There are 9 hidden switches. A switch that is on adds its own fixed numbers to the row, and there is some noise. The rows also spread widely along 10 directions, which tell nothing about the answers.
In the rows, zero is written as 128.
Some rows, each with its switches (1 for on, 0 for off) after it:
[152 120 160 108 164 115 114 126 153 148 135 149 124 110 119 161 156 159
 113 153 112 144 112 142 143 136 144  94 102 124]  0 1 0 0 0 1 0 1 1
[ 82 114 140 107 175 146 130 128 167  91 104 104 166 124 139 122 184  84
 130 101  72 112 117 131 115 162 128 108  76 124]  1 0 1 1 1 1 1 0 1
[ 89 106 141 125 157 158 127 123 129 142 142  93 142 128 136 107 138 150
 120 112 134  95 127  83  98 175 126 100  92 143]  0 0 0 1 1 1 0 1 0
[121  85 128 152 114 135 130 138 108 144 133 160 133 156  73  82 165  80
 145 115 113 125 135  79 103 169  87  87  83 154]  1 1 1 0 0 0 1 1 0
[160  91 133 106 114 128 129 136 153 155 148 138 120 135 134 119 149 118
 169 166 123 113 108  94 125 119 133  97 102 116]  1 0 0 1 0 0 1 0 0
[124 123 170  76 168  86  92  97 138 136 111 124 183 164 113 145 208 128
 119 109 117 143 154 178  98 147 142  37  54 135]  0 0 1 1 0 0 1 1 1
[121  97 130 118 150 130 116 132 149 135 150 123 146 136 117 134 140 109
 155 158 117 114 116 111 115 126 120  88 107 123]  1 1 0 0 1 0 0 0 0
[124  89 144 129 129 125  96 127 149 137 110 189 102 169 133  93 162  81
 160 114  83 135 138 103 101 166 130  79  69 126]  0 1 1 1 1 1 0 0 0
[150  94 160 127 167 121 123 117 137 156 128 130 138 132 108 113 188 115
 130 133 101 120 124 127 123 157  89  87  87 140]  0 1 1 1 0 1 1 0 1
[136 101 143 142 136 108 117 125 121 174 135 124 128 149 118 101 164 143
 142 139 136 137 134 109 120 151 136  88 105 138]  0 0 0 0 1 1 0 0 0
[163 119 166  72 159 115 101 128 168 158 145 152 113 125 142 185 140 189
 131 181 125 129 109 132 141 131 164  78  93 116]  0 1 0 0 0 1 1 0 1
[141 108 152  98 145 123 123 126 135 149 124 135 110 152 130 148 170 132
 138 137 105 121 129 125 160 148 122  93  89 133]  1 0 1 1 1 0 1 0 0
[ 78 140 134 132 139 161 155 147 146 120 131  91 170  83 145 103 125 156
  90  91 156 138 105  78  78 154 186 114 103 131]  1 0 1 0 0 1 0 0 0
[117 101 155 136 185 123 108 108 184  91 109 134 178 105 143  73 200  49
 137  87  74 130 122 152  67 148 122 103  67  91]  0 1 0 0 1 1 1 1 0
[141 115 158 120 147 102  96 117 147 122 116 173 133 145 113 123 164 111
 141 122  88 140 129 142 115 151 132 100  84 130]  0 0 0 0 0 0 1 1 1
[102 141 148 140 157 133 142 143 146 122 127 106 164  80 124 105 145 159
  89 100 134 150 103 112 105 151 171 129 110 135]  0 0 0 0 0 1 1 0 1
[111 104 133  97 126 141 130 129 126 133 125 115 111 166 140 124 168 101
 144 112 113 110 142 113 136 169 119  98  89 139]  0 0 0 0 1 1 0 0 1
[116 112 142  99 160 110  96 106 156  93 128 135 175 142 127 127 174  57
 147 112  90 123 135 166  94 133 125  77  73 118]  0 0 0 0 1 0 0 1 1
[167 123 154 113 139 138 147 130 166 142 147 142 116  73 148 133 146 128
 113 141 133 144  91 110 138 114 163 110 103 110]  1 0 0 1 1 1 0 0 0
[132 105 159 129 163 134 113 128 156 136 120 179 113 121 111 125 161 117
 125 132  82 135 117 111 127 163 129  95  75 134]  0 1 1 1 1 1 1 1 1
[121 119 173 121 180 104 122 105 123 143 110 112 170 133 105 109 226 122
  90  78 121 153 148 165 107 165 107  65  76 144]  0 1 0 1 0 1 0 1 1
[128 151 165  99 173 111 135 127 139 136 131 105 164  94 125 148 172 169
  84 115 134 146 121 161 134 135 157  94  98 129]  0 0 0 1 0 1 1 0 0
[127 122 146 113 154 128 123 119 153 123 132 131 155 105 130 123 159  96
 119 120 109 135 121 137 110 134 147  93  82 114]  0 0 1 0 1 1 0 1 0
[102 125 141 118 165 108 118 132 136 125 105 115 139 144 118 153 171 140
 131 133  83 137 128 149 169 150 138 117 112 132]  1 0 0 0 1 1 0 0 0
[117  99 137 114 151 142 128 132 180 132 131 104 149 106 158 108 156 127
 148 142 114 117 102  99 103 143 166 114  95 103]  0 0 0 0 1 1 1 1 1

New rows. What belongs after each?
[157 134 165 107 201 134 128 113 191  99 157 153 174  40 117 161 149  80
  92 148  93 139  79 161 111  95 131  92  87 111]  1 1 1 1 1 1 0 0 1
[156 107 161 136 168 123 128 120 137 143 125 136 108 123 121 117 178 112
 126 124  90 123 119 136 155 162  95 128 103 140]  0 0 0 0 1 1 1 0 1
[146  96 159 128 165 114 107 115 150 140 126 146 150 131 109 108 189 107
 137 130  97 128 127 133 103 154 109  85  81 125]  0 1 0 0 0 1 1 1 1
[111 110 185  91 180 124 108 103 133 134  79 127 114 174 150 126 226 138
 105  59  78 124 160 151 128 215 102  81  54 140]  0 1 1 1 0 1 1 1 1
[116 118 150 136 164 125 131 116 140 126 118 121 161 110 116 103 183  88
 115 101 101 137 123 133 113 147 120  95  86 133]  1 0 1 1 1 1 0 0 0
[124 115 143 124 120 140 138 136 140 133 111 157  96 132 140 105 165  97
 124  99 101 147 127 104 138 163 148 112  85 135]  0 0 1 1 1 1 0 0 1
[161 110 153 109 148 132 127 113 156 127 141 155 139  99 121 117 175  68
 125 127 104 131 115 133 111 135 122  87  67 119]  0 0 1 0 1 1 1 1 1
[137 117 168 136 192 120 113 111 162 139 116 133 140  98 134 126 169 134
 114 127  86 135 114 138 130 149 132 113  95 123]  0 0 1 1 1 1 0 1 1
[172 110 158 109 121  91 114 122 135 156 125 170 120 152 110 127 183 120
 145 137 117 153 130 138 139 129 137  78  88 128]  1 0 0 1 0 0 1 0 0
[131 108 153 109 125 115 109 122 157 142 107 151 146 150 131 108 178 118
 147 120 116 147 128 113  88 152 168  69  65 124]  1 0 1 0 0 1 1 0 1
[119  81 149 116 152 140 121 119 158 130 112 126 125 151 148  84 198  85
 150  96  93 118 137 109 100 170 112  96  78 118]  0 1 0 1 1 0 1 1 1
[134 103 137 153 132 122 129 124 112 128 129 164 133 139  86  85 165  48
 139 106  81 122 133 123 118 154  76 109  88 150]  0 0 1 1 0 1 0 0 0
[180  94 162 132 157 144 127 112 156 153 150 146 120 100 127 115 148 113
 142 152 105 103  96 100 116 141  98 115  95 130]  1 0 1 0 0 1 1 0 1
[124 108 176 158 219 105  85  91 140 132 128 142 187 122  90 109 169 114
 117 116  75 116 131 151  77 160  76  82  81 143]  0 1 1 1 0 1 0 1 0
[137 108 167  99 161 114 133 122 143 152 108 111 132 137 129 125 222 140
 111 106 112 141 136 146 141 165 126  82  80 126]  0 1 0 1 0 1 1 1 1
[159 106 173 124 192 108 105  93 158 153 145 120 173  98 118 117 181 130
 122 139 123 127 114 148  93 136 123  79  84 122]  0 0 0 0 1 1 1 1 1
[130 101 141 103 133 120 128 117 116 142 114 126 121 165 123 116 202  78
 138 103 102 126 156 144 142 163 102  80  73 129]  0 0 1 0 1 1 0 1 0
[123 111 127 123 134 110 157 143 131 134 111  79 143 134 127 101 214  83
 139 113 107 143 135 156 169 131 122 123 120 114]  0 0 0 0 1 0 1 0 0
[165 128 177  92 175 110 106  87 144 114 132 141 135 123 147 134 184  78
 113  89 106 134 136 184 114 141 107  86  78 125]  0 0 0 0 1 0 0 0 1
[ 85 115 133 122 145 140 124 138 157  93 111 128 147 132 138 100 164  82
 136  92  86 127 123 117 104 168 143 121  82 126]  0 0 0 0 1 1 1 0 1
[122 132 162  78 141 124  92 119 114 130 134 176 111 170 113 167 132 157
 117 120 119 118 142 126 119 181 131  75  64 161]  0 0 0 0 0 1 1 0 1
[105 116 157 103 149  64  83 109 104 163 109 138 171 201  82 137 205 153
 132 120 129 158 170 164 116 158 145  28  68 151]  0 0 0 1 1 0 1 1 0
[108 126 170 118 179 120  99 115 189 120  99 136 160 107 164 116 164 156
 117 100 102 153 113 124  82 150 194  94  75 101]  1 0 1 1 1 0 1 1 0
[113 113 136  85 132 131  97 144 177 118 128 159 113 146 168 150 111 149
 158 150 106 125 116 104 112 130 185  95  97 104]  0 1 0 1 0 0 0 0 0
[151 124 151 159 163 116 124 127 133 153 154 146 138  86  92 128 122 160
 111 156 122 135 101 115 128 131 127 124 122 140]  0 0 0 0 0 1 0 1 0
[146 100 169 119 195 113 113  96 147 161 118  85 161 128 129 131 200 150
 132 136 102 111 124 146 126 154  98  92  98 130]  1 0 1 0 0 1 0 1 1
[108 114 139 133 153 143 127 137 149 123 128 144 136 113 122 112 149  98
 117 115 106 139 117 109 107 155 136 101  92 134]  0 1 1 0 1 1 0 0 1
[138 107 157 115 161 117 106 110 151 136 128 142 135 132 129 124 170 113
 135 128 104 131 129 137 115 150 131  89  82 125]  0 0 0 0 1 1 0 1 1
[144 109 152 106 138 132 105 128 135 132 147 204 108 140 101 142 129 102
 134 143  98 117 122 108 112 151 114  78  65 142]  0 1 1 1 0 1 1 0 0
[132 135 178 113 165 124 119 111 147 113 109 163 130 109 127 125 178 127
  91  77 101 148 124 141 111 176 134 106  69 138]  1 0 0 0 0 1 1 1 1
[131 108 137 120 146 117 138 146 148 148  98  96 111 137 149 133 185 142
 144 143  85 132 121 133 183 147 139 136 126 119]  0 0 1 0 0 1 0 0 1
[121 135 148 116 154 115 108 136 160 120 137 165 147 105 113 146 128 138
 119 148 109 150 105 127 114 133 181 100  91 129]  0 0 0 0 1 1 1 0 1
[115 111 139  88 133 139 125 125 139 116 130 148 143 136 114 130 178  63
 121 107 113 134 140 134 107 152 125  61  58 129]  0 1 1 0 1 1 0 1 1
[166 107 172 120 182 120 117  97 156 150 134 135 132 106 124 136 186 122
 120 138  97 128 113 143 137 139 106  96  89 129]  1 0 0 1 1 1 0 1 1
[102  98 140 123 143 142 132 126 162 104 102 133 145 132 136  91 204  53
 134  82  88 142 129 122 101 164 126  96  73 115]  1 1 0 0 1 1 0 1 1
[141 116 148 122 131 128 131 116 104 124 135 174 122 143  85 115 169  56
 117  98  95 123 137 134 128 161  77  92  72 163]  0 0 1 1 0 1 0 0 1
[127 115 141 103 105 129 136 141 125 145 123 161 108 149 115 125 158 122
 126 122 121 140 130 100 132 160 151  85  76 147]  0 0 1 1 0 1 1 0 1
[130 109 156 120 156 113 135 120 138 112 104 156 141 131  93 108 234  44
 111  88  76 155 141 168 141 157  97  88  67 131]  0 1 0 1 1 1 1 1 1
[119  98 123 113 121 131 124 151 171 143 127 141 136 127 126 129 147 119
 160 172 109 139 108  94 125 129 183  95  89 111]  0 0 1 0 1 1 1 1 1
[155 120 154 128 144  96 108 124 134 142 126 165 123 133 107 138 154 135
 132 138 106 154 124 142 141 134 140 102 106 134]  0 0 0 0 0 0 0 1 1
[122 119 146 147 168 129 113 129 160 118 133 133 137 103 136 107 129 122
 135 126  96 123 105 117 113 143 139 140 114 120]  0 0 0 0 1 0 1 0 0
[146 115 137 112 122 124 106 133 150 115 131 177  92 142 148 133 118 111
 158 135  93 123 119 119 131 135 143 126 104 117]  0 0 0 0 0 0 0 0 0
[152 125 149 119 124 116 132 129 128 132 124 158 107 129 129 118 166 102
 124 111 109 144 132 140 144 144 130 114  98 126]  0 0 0 0 0 1 0 0 0
[128 102 157 116 163 130  97 123 173 124 114 168 107 139 150 138 152 128
 145 131  81 130 115 114 123 160 140 104  89 120]  1 1 0 0 1 1 0 0 1
[126 116 122 104 133 125 124 151 176 115 134 137 127 118 154 145 128 109
 157 163  98 133 101 123 145 102 177 118 115  98]  0 0 0 1 1 0 0 0 0
[146 133 159 110 157  99 147 125  95 149 122 136 132 129  67 158 213 110
  87 123 102 150 142 180 199 148  91  86  86 154]  0 0 1 1 1 1 1 1 0
[135 118 169  63 176 121  95  99 160 106 116 156 140 143 137 162 189  86
 126 115  73 116 136 171 121 156 118  68  41 120]  0 0 1 1 1 1 1 1 1
